The rows are grouped in 2 ways, from coarse to fine. Each group lies inside one group of the grouping before and may be the whole of it. The rows also spread widely along 4 directions, which tell nothing about the answers.
Known rows, each followed by its group in each grouping:
[-1.03 -0.21 -0.97 -1.29 -0.02  0.55 -1.36 -1.93 -1.39  0.02  0.01 -0.80
  3.01 -0.30  0.27 -1.91 -0.30  1.16  3.17] -> K309 K301
[-2.16 -1.58  2.14 -0.98  0.53  1.89 -1.53 -0.53  0.67 -0.50 -1.36 -0.68
  0.84  0.69  0.40 -2.50 -1.08  0.08  3.57] -> K309 K183
[ 0.01 -1.53  1.78 -1.58 -1.75 -0.32  0.35  1.52 -0.02 -0.33  0.41 -0.78
  0.84  0.65  0.12 -1.54  0.91  0.49  1.00] -> K464 K330
[-0.45 -1.06  1.01 -1.05 -1.10  0.29 -1.32  0.32 -0.73  0.03  0.35 -0.28
  2.09 -0.10  0.09 -1.65  0.99  0.59  1.86] -> K464 K999
[-1.13 -1.40  0.52 -3.03 -2.27 -0.69  0.05  1.45  0.01 -0.05  0.26 -2.95
  2.35 -0.50  1.70 -0.76  1.19  0.64 -0.48] -> K808 K727
[-0.16 -1.59  0.95 -1.51 -0.54 -0.20 -1.23 -0.17  0.30  0.41 -0.32 -0.99
  1.48  0.61 -0.38 -1.85  0.35  0.40  2.45] -> K309 K686
[-2.69 -1.43  1.89 -1.83 -0.99  0.36  0.87  0.35  1.21 -0.78 -0.88 -1.22
  0.50  1.21  1.38 -1.74 -0.44 -0.96  1.48] -> K808 K75
[-0.22 -0.50  3.19  0.65 -0.06 -0.21 -5.38 -0.47  0.88  0.39 -1.98  0.04
 -0.06 -1.86 -1.55 -1.68  2.07  2.80  1.64] -> K464 K806
[-0.46 -0.87  0.83 -2.34 -1.13  0.16 -0.16  1.20 -0.26 -0.19  0.09 -1.13
  1.88  0.23  0.91 -1.42  0.16  0.50  1.00] -> K464 K331
[-1.04 -0.51  1.28 -1.42 -0.60  0.99 -0.19  0.02 -0.48 -0.53 -0.06  0.24
  1.79  0.03  0.05 -2.07  0.04 -0.61  2.39] -> K464 K806
[ 0.61 -1.15  1.63 -0.06 -0.21 -0.67 -2.88 -1.26  0.68  0.91 -1.08 -0.43
  0.49  0.65 -1.38 -1.93  0.73  1.94  3.19] -> K309 K301
[ 1.08 -1.33  2.24 -0.45 -1.77 -1.12 -2.68  1.14  0.18  0.42 -0.26 -1.16
  0.13 -0.29 -0.77 -1.10  2.92  2.61  0.25] -> K464 K330
[-1.14 -1.03  1.63 -0.53  0.32  0.57 -2.03 -1.59  0.44  0.01 -1.50 -1.02
  0.67  0.11 -0.24 -1.95 -0.52  1.48  2.78] -> K309 K301
[-0.58 -1.52  1.22 -2.05 -1.36  0.28 -1.06  0.89 -0.75 -0.30  0.07 -1.45
  2.05 -0.87  1.07 -1.23  0.93  1.65 -0.31] -> K464 K999
[-1.20 -0.47  0.53 -1.63 -0.70  0.68 -1.20 -0.04 -1.09 -0.47 -0.10 -0.40
  2.38 -1.23  0.40 -1.62  0.50  0.34  1.47] -> K464 K806
[-0.32 -1.21  1.05 -1.03 -1.51 -1.35  0.28  0.28  1.12  0.48  0.09 -0.27
  0.98  1.74  0.03 -1.72  1.46 -0.73  1.93] -> K808 K75
[-1.51 -2.12  2.04 -1.78 -0.14  1.07 -1.59  0.55  0.62 -0.31 -1.10 -1.99
  1.03  0.08  0.59 -1.83 -0.30  1.09  1.68] -> K309 K183
[-0.76 -0.99  2.46 -1.29 -0.68  0.18 -1.84  0.41 -0.01 -0.39 -0.78 -0.53
  0.66 -0.60 -0.14 -1.78  0.64  0.68  1.05] -> K464 K806
[-1.62 -1.21  1.12 -2.66 -1.29  0.95  0.87  1.12 -0.79 -0.83  0.61 -0.92
  2.29  0.34  1.30 -1.73 -0.43 -0.26  0.78] -> K464 K999

New rows. What belongs after each?
[-1.58 -0.22  0.66 -1.31 -0.34  1.27 -2.06 -0.15 -0.48 -0.40 -0.86 -0.28
  1.81 -0.58  0.81 -1.79 -0.31  0.77  2.40] -> K464 K331
[-0.52 -1.68  1.96 -1.54 -0.49 -0.20 -1.01 -0.18  0.55  0.15 -0.87 -1.67
  0.36  0.86 -0.18 -1.75 -0.32  1.53  1.70] -> K309 K301
[-0.26 -1.32  2.57 -1.08 -0.93 -0.16 -1.57  0.89  0.54 -0.10 -0.63 -0.61
  0.24 -0.19 -0.68 -1.70  1.00  0.92  0.78] -> K464 K806
[ 0.03 -0.52  2.30  1.03 -0.42  0.34 -4.41 -0.70  0.76  0.56 -1.09  0.92
  0.48 -0.35 -1.43 -1.92  1.90  1.75  3.22] -> K464 K999
[-2.48 -1.05  0.51 -2.57 -0.83  1.38 -0.20  0.50 -1.63 -0.89  0.27 -1.36
  2.84 -1.15  1.95 -1.47 -0.23  0.75  0.27] -> K464 K999
[-0.01 -0.93  3.25  0.92 -0.28  0.22 -5.33 -0.48  0.80  0.48 -1.77  0.06
 -0.23 -0.75 -1.09 -1.72  2.44  2.94  1.86] -> K464 K999
[-0.97 -1.06  1.75 -1.15 -1.29 -0.12 -1.40  0.30  1.25  0.44 -0.88 -0.91
  0.83  0.45  0.19 -1.36  0.91  0.10  2.31] -> K808 K727
[-1.90 -1.46  0.82 -2.91 -1.88  0.28  1.17  1.06  0.37 -0.34  0.05 -1.59
  1.98  0.31  1.63 -1.28 -0.15 -0.86  1.02] -> K808 K727
[-1.87 -1.23  2.06 -1.12  0.35  0.93 -1.51 -1.13  0.46 -0.22 -1.42 -1.31
  0.51  0.29  0.34 -2.10 -1.27  1.22  2.49] -> K309 K301
[ 1.18 -0.64 -0.22 -1.87 -1.75 -1.77 -2.08  1.01 -1.54  0.55  0.85 -1.32
  3.00 -1.68 -0.16 -0.82  2.62  1.83 -0.55] -> K464 K806
[-0.40  0.47 -0.20  1.51 -0.48 -0.56 -4.60 -2.54  0.31  1.09 -0.85  1.52
  1.77 -0.28 -0.94 -1.58  2.64  0.73  4.83] -> K808 K75
[-0.03 -1.67  1.74 -1.93 -2.13 -1.07  0.16  1.33  1.21  0.62 -0.09 -1.65
  0.78  1.00  0.29 -1.13  1.35 -0.02  1.11] -> K808 K727
[-0.52 -1.50  2.41 -0.79 -1.43 -0.70 -2.74  0.61  1.49  0.44 -1.48 -1.63
  0.14 -0.37  0.13 -1.36  1.69  1.38  1.11] -> K808 K727
[-0.35 -1.13 -0.10 -1.12 -0.54 -0.01 -3.32 -0.20 -0.99  0.44 -0.32 -1.77
  2.75 -1.37  0.41 -1.35  1.35  2.31  1.64] -> K309 K183
[-0.84 -1.19  2.87 -0.06 -0.54  0.70 -3.02 -0.14  0.43  0.00 -1.16  0.03
  0.31 -0.26 -0.55 -1.88  1.24  1.55  2.06] -> K464 K999
[ 0.00 -0.72  0.74 -1.28 -0.95 -0.17 -2.42  0.70 -0.56  0.27 -0.29 -0.93
  1.65 -0.53  0.50 -1.21  1.06  1.61  1.05] -> K464 K331
[-0.09 -1.45  1.39 -0.75 -0.17 -0.10 -2.82 -0.38  0.56  0.49 -0.84 -1.35
  0.73  0.14 -0.83 -1.78  0.69  1.28  2.47] -> K309 K686
[-0.17 -1.07 -0.24 -1.03 -0.18  0.48 -2.14 -0.43 -0.57  0.48 -0.06 -0.71
  2.45 -0.02 -0.06 -2.03  0.78  0.85  3.06] -> K309 K183
[-2.38 -0.37  0.44 -1.26 -0.89  0.97 -2.82 -0.33 -1.72 -0.84 -0.82 -1.58
  2.08 -2.71  1.67 -0.88  0.71  2.60  0.32] -> K464 K330
[-0.09 -0.83  1.14 -1.53 -1.03 -0.35 -1.36  0.54 -0.58  0.07  0.02 -0.46
  1.79 -0.84 -0.21 -1.51  1.23  0.86  0.86] -> K464 K806
[ 0.53 -1.55  2.23 -1.06 -1.97 -1.66 -2.13  1.33  1.49  0.89 -0.64 -1.75
  0.19  0.21 -0.16 -0.87  2.42  1.16  0.60] -> K808 K727
